The groups are shells around one centre, one inside the other: the same stretched ball of 5 dimensions in 10 sizes.
In the rows, 128 means zero.
Known rows, each followed by its group:
[132 139 120 120 116 133 110  72 129 107 156 188 124  87 113]	K690
[ 86 173 126 152 123 171 110 117  61 109 110 133 108 130 185]	K690
[111 140 114 132 122 163  92  65 102  86 167 216 110  87 136]	K227
[159 112 154  96 108  76 134  98 176 160 157 154 152 103  78]	K910
[144 143 138 119 107  98 131 116 132 156 118 121 138 116 115]	K683
[113 142 166 122 108 110 123 133 119 159 133 112 127 139 145]	K428
[102 152 135 136 129 152 127 112  95 116 120 141 133 125 152]	K690
[ 90 142 156 139 129 148 126 140  82 139 117 127 136 150 168]	K3
[143 119 121 114 118 123 109  70 138 115 166 209 135  84  96]	K3
[118 112 148 125 124 127 112 114 109 142 151 180 142 124 128]	K578
[109 155 162 126 103 116 117 131 112 154 129 105 115 137 156]	K212
[151 141 136 109 105  95 129  94 154 143 138 138 135  99 100]	K212
[130 126 127 125 119 130 110  93 115 125 148 186 133 104 119]	K683
[ 93 161 127 150 130 165 121 124  66 117 102 133 127 135 173]	K3
[166  92 155 100 120  70 148 122 165 181 135 151 181 119  70]	K910
[145 159 117 123 105 113 121  93 127 130 121 135 123  96 118]	K493
[136 139 154 121 102  90 126 140 121 178 115 103 135 136 130]	K212
[ 95 184 146 141 100 138 109 129  85 136 112  90  94 136 184]	K227
[118 142 163 118 107 108 123 123 128 154 138 118 127 130 137]	K493
[ 97 132 144 132 126 154 105 102  96 114 155 182 123 120 150]	K428
[160 120 110 119 123 111 129  89 132 133 128 181 156  92  87]	K3
[ 82 151 145 144 123 164 105 121  71 119 133 150 113 137 179]	K428
[171  99 136  90 113  84 123  62 190 135 183 208 153  74  54]	K747
[110 145 152 129 107 124 110 122 105 145 137 133 117 130 151]	K428
[ 95 147 156 140 120 137 122 149  78 153 110 112 130 154 171]	K690
[105 151 175 125 111 110 136 152 113 169 113  79 133 155 157]	K910
[110 113 160 112 123 133 110  86 139 118 187 200 133 109 119]	K227
[ 92 181 113 159 123 171 115 126  49 113  86 118 112 133 188]	K578
[113 132 120 125 125 159  97  60 116  85 177 223 117  85 126]	K747
[130 136 157 121 116 101 142 141 123 169 109 102 151 140 128]	K3
[149 110 114 110 132 129 122  56 151 101 168 228 153  74  77]	K212
[ 88 162 159 134 108 142 107 122  95 131 139 121 102 136 175]	K910
[131 131 116 132 121 136 109  96 100 124 134 184 133 104 125]	K578
[ 91 142 165 139 118 135 118 152  79 157 119 115 128 158 174]	K493
[ 85 173 108 156 124 189  94  93  54  84 125 170  97 111 184]	K227
[120 166 151 132 112 108 148 154 105 168  79  59 140 149 152]	K227
[ 95 178 137 151 120 147 133 152  64 143  73  75 125 153 185]	K493
[ 84 195 135 156 110 158 117 145  53 132  81  74 100 149 205]	K578
[104 153 145 139 126 138 135 140  87 143  99 108 139 145 160]	K690
[ 60 161 172 149 125 164 119 157  59 138 113  99 117 170 207]	K910
[123 154 141 131 121 119 145 137 108 152  91  94 147 137 140]	K578
[105 151 167 132 110 114 129 156  98 170 106  83 130 156 163]	K428
[176  79 146  93 126  73 145  96 181 164 157 191 186  99  47]	K747
[112 168 127 143 119 139 131 132  82 137  87 102 129 134 161]	K683
[146 119 149 114 112  90 131 123 137 168 129 137 151 123 105]	K683
[112 181 105 155 122 154 128 130  59 126  67 101 124 129 171]	K747
[147 109 125 109 119 119 109  64 149 115 179 223 139  80  85]	K493
[162  89 135  98 115  95 111  67 169 135 189 228 150  80  64]	K747
[168 110 124 106 118  93 132  85 158 143 144 182 160  89  71]	K683
[ 88 191 136 157 111 150 122 157  51 145  70  64 107 156 203]	K212

New rows, each followed by its group:
[ 91 181 151 141 114 142 131 139  87 137  97  76 116 146 181]	K910
[177  90 138  94 117  74 135  86 179 157 160 192 171  90  52]	K493
[121 186 114 148 106 132 124 133  74 142  71  82 114 129 167]	K747
[143 131 153 116 106  86 132 133 133 176 119 113 144 130 116]	K428
[153 155 125 121 110  96 144 117 132 154  94 101 145 113 111]	K910
[160 101 137  96 124  98 133  70 178 129 172 203 162  83  63]	K910
[177  99 117  95 126  95 136  54 185 121 167 217 169  66  44]	K227
[108 162 141 140 106 130 112 133  84 147 110 109 112 136 167]	K493
[110 135 162 128 122 119 136 146 105 161 114 110 147 150 147]	K690
[ 88 176 128 146 120 168 112 106  77 102 119 133 106 122 178]	K3
[123 109 134 121 138 140 125  91 122 116 154 203 156 108 109]	K212
[163 115 162 103 105  59 146 137 160 195 121 108 163 129  88]	K227
[127 142 153 118 105 106 120 116 130 151 138 127 126 122 129]	K428
[158  75 141  98 134 101 130  78 168 137 179 230 178  92  58]	K227
[121 172 126 138 113 129 130 125  94 139  90  97 125 126 152]	K690
[143 141  87 129 121 148 101  52 114  86 149 219 122  68 107]	K227
[ 98 139 156 129 126 142 124 120 105 130 137 142 134 134 151]	K690
[136 115 152 112 124 106 137 112 142 149 140 154 158 120 103]	K690
[157 121 132 112 111  92 126 103 142 155 135 157 148 104  93]	K683
[ 97 129 153 134 127 145 115 125  91 135 139 157 134 138 155]	K3
[ 98 151 157 131 119 137 124 126 102 136 128 122 126 138 159]	K683
[105 152 148 125 120 139 125 104 119 119 139 138 126 120 144]	K212
[111 141 132 140 129 142 128 129  83 137 105 137 143 135 149]	K3
[136  98 163 104 128 102 138 107 156 150 161 173 167 119  92]	K910
[136 141 104 118 123 146 110  45 138  80 166 215 124  67 101]	K227
[ 91 163 131 136 123 168 108  85  98  89 147 165 108 108 160]	K910
[112 149 158 122 107 118 118 118 120 144 139 122 119 128 145]	K493
[169 123 106 111 122 105 133  74 151 126 135 185 157  79  73]	K428
[163  92 162  90 111  71 130  94 185 164 176 179 160 101  65]	K747
[ 64 169 148 146 122 182 101 108  72  96 144 146  96 132 195]	K227
[101 163 128 138 129 158 128 106  93 107 115 136 128 121 156]	K578
[121 142 122 131 113 139 101  91 102 118 144 178 116 103 136]	K578
[ 70 209 129 163 118 179 120 138  44 110  76  73  96 147 217]	K227
[111 140 112 138 125 163  98  81  88  96 148 203 118  98 142]	K910
[152  95 164 102 115  76 134 122 157 179 150 156 165 124  86]	K578
[119 165 105 144 128 153 128 105  84 111  95 138 133 112 146]	K493
[186  93 100  97 123  98 120  39 179 113 177 249 162  51  36]	K227
[115 182 121 143 113 139 128 123  86 129  86  94 118 125 162]	K428
[159 120 127 115 119  96 137 107 139 153 121 153 161 107  90]	K683
[165 106 154  94 107  70 132  97 180 164 161 161 155 101  71]	K910
[113 121 133 128 132 149 113  91 108 111 155 200 139 109 127]	K428
[161 100 144  98 122  87 139  92 172 150 155 178 168  99  68]	K493
[119 141 142 120 125 130 134 101 129 123 135 146 141 114 124]	K212
[141 130 129 112 121 119 127  79 147 119 151 176 142  92  98]	K3
[108 166 102 144 130 171 117  86  83  88 115 165 122 102 151]	K578
[103 164 122 149 125 156 122 126  68 124  94 124 126 132 168]	K690
[184  96 130 104 116  67 141 110 159 177 126 163 177 103  60]	K227
[ 86 206 113 159 116 174 117 121  53 104  79  90  97 130 199]	K747
[175  97 154  94 108  59 138 109 179 181 149 154 167 107  63]	K910
[ 97 162 154 137 123 137 140 145  91 145  97  88 136 151 167]	K212
[159 111 139  97 118  94 133  75 177 134 165 184 156  87  70]	K910
[112 177 130 137 102 135 110 111  95 127 116 113 101 118 162]	K212
[ 94 177 120 152 125 167 122 120  65 111  94 118 118 130 178]	K3
[137 106 125 124 130 127 119  98 114 132 143 201 155 107 105]	K910
[132 142 107 128 119 143 106  70 114 101 147 195 123  85 118]	K3
[157 119 136 103 111  94 124  83 163 140 158 175 144  91  82]	K3
[163 110 108 102 123 118 116  36 171  95 184 240 145  56  61]	K227
[117 151 110 143 125 153 113 103  80 114 114 163 127 112 146]	K428
[ 99 126 165 128 119 131 113 132 100 149 145 149 131 142 153]	K493
[133 141 158 121 112  93 145 148 124 178 100  85 150 144 129]	K578
